The rows come from 4 hidden closed curves, with some noise, and rows from the same curve form a group. Each curve winds through 4 dimensions. The rows are also pushed far along 2 directions, which tell nothing about the answers.
(in the rows, 128 means zero)
Known rows, each followed by its group:
[134 144  64 122  25 101 184 143 100 170 107 218 151 134] => z_587
[140 117 164 118 172 141 104 127 158  76 134  93 112 159] => z_353
[130 144  91 126 109  69 122 156 143 125 131 143  90 173] => z_587
[130 115 148 135 131 169 115 132 130 125 128 156 146 128] => z_353
[138 125 136 127 157 114  93 141 160  78 129 137 113 167] => z_46
[111 102 175 134 220 124  67 109 158 104 163  57  75 123] => z_238
[126 163 104 146 129  74 113 175 142 135 134 107  86 194] => z_46
[121 146 146 149 164  94 116 135 132 101 136  76 114 138] => z_587
[112 123 148 129 144 174 120 107 132 148 122 133 129  74] => z_238
[125 102 134 120 117 142 138  87 123 121 129 173 142  80] => z_46
[120  96 205 159 208 155  84 117 126  81 165  74 131 136] => z_587
[127 102 156 135 108 201 133 114 108 141 126 189 177  97] => z_353
[141 130 108 101 114 124 137 146 139 131 119 112 118 157] => z_587
[120 100 184 145 172 191  91 124 132 120 145 126 137 122] => z_46
[121 138 135 122 147 144 118 126 143 134 119 109 115 109] => z_238
[138 131 110 129  94 116 140 135 125 115 118 182 145 146] => z_46
[141 155 101 115 156  83 102 173 158 108 121  65  97 184] => z_238
[132 135 100 128 130  94 122 154 120 152 141  92 115 162] => z_353
[120 116 150 127 113 192 136 101 127 136 112 188 154  73] => z_353
[142 159 112 123 109  79 150 144 143 104 120 116 103 188] => z_238
[147 150 105 106  85 116 164 136 135 110 100 151 137 149] => z_353
[125 121 109 129  81 138 148 108 116 137 114 221 155  91] => z_46
[127 130 119 120 102 162 136 132 128 152 114 163 140 108] => z_587
[141 136 109  97 134  93 135 115 152  91 114 109 110 135] => z_46
[132 122 144 135 109 171 142 130 109 131 121 150 169 119] => z_587
[131 135 152 133 143 116 126 124 147  97 134 116 101 166] => z_238
[135 166 110 132 139  87 113 173 151 122 125  82  92 196] => z_46
[137 128 139 124 131 137 120 138 145  97 122 143 127 155] => z_353
[119 111 134 119 152 137  99 125 149 136 138 124  95 120] => z_587
[133 102 105 121  80 135 167 116  76 165 135 148 179  99] => z_238
[119  88 145 150 104 197 133 115  81 178 144 189 184  86] => z_353
[129 117 108 124 130  98 126 131 114 140 143 104 126 127] => z_238

New rows. What belongs after each?
[124 145 118 120 113 147 142 124 130 151 108 132 132  96] => z_238
[139 109 122 120 135 103 130 134 111 121 147  85 134 151] => z_238
[148 162 105 111 128  74 123 163 169  80 110 111  92 201] => z_353
[134 165  84  97 145  47 118 157 172 119 120  55  53 177] => z_587
[140 111 142 110 159 108 120 114 143  85 139  87 114 150] => z_46
[130 145 142 139 174 106  90 166 155 110 142  66  87 195] => z_46
[136 148  55 110  80  83 153 158 108 168 111 123 143 125] => z_238
[126  97 165 156 107 184 140 117  86 129 140 182 190 109] => z_587
[143 126 109 122  76 122 165 134 108 125 119 165 157 152] => z_353
[120 123 124 124 159  82 102 130 151 117 149  89  73 153] => z_587
[131 113  98 124  37 154 201 108  65 189 120 195 194  85] => z_353
[122 109 162 133 121 191 148 104  99 144 128 135 172  77] => z_587
[113 103 164 137 155 161 124 102 112 149 151 101 125  96] => z_46
[120  56 223 136 223 229  51 109 150 100 168 105 124 119] => z_587
[131 115 145 119 151 158  99 140 149 122 131 122 116 144] => z_587
[142 129 122 106 120 134 140 121 137 105 110 132 140 129] => z_46
[120 146 112 124 102 145 142 128 128 158 107 153 133  91] => z_587
[129 111 108 128  72 150 171 115  78 181 130 162 174 100] => z_353
[123 134  98 128  98  93 136 135 128 144 129 158 109 132] => z_587
[130 140 108 113 114  88 147 121 137 121 122 119 103 135] => z_353
[124 109 153 124 141 133 124  97 139 102 137 142 114 113] => z_353
[114 126 146 150 144 151 102 132 133 143 137 150 120 119] => z_46
[126 122 147 134 208  77  52 141 186  58 151  97  62 183] => z_46
[131 113 175 137 172 131 105 122 147  83 149  97 105 171] => z_238
[117 148 111 124  82 151 175 111 103 171 102 151 156  61] => z_587
[142 165  83 102  83 108 166 145 133 145  95 118 128 136] => z_353
[140 134 115 116  67 153 171 125 116 128 102 193 166 120] => z_353
[133 128 105 103  74 145 179  93 113 146 101 171 162  69] => z_46
[132 138 101 136 118  99 118 160 125 140 133 134 121 167] => z_353
[126 114 118 117 124 107 133 120 126 135 141 116 106 134] => z_587
[117 115 125 116 123 146 127 112 132 158 129 141 114  91] => z_587
[117  84 192 145 217 155  48 108 164  71 160 131 102 126] => z_46
[132 124 137 142 147 107 102 148 139 103 144 131 112 177] => z_46
[132 102 166 135 129 159 137 110 114 110 142 139 145 139] => z_238
[131 112 135 131 129 109 123 124 128 106 143 144 118 151] => z_353
[134 113 131 127 131 103 129 127 124 111 145 119 119 158] => z_353
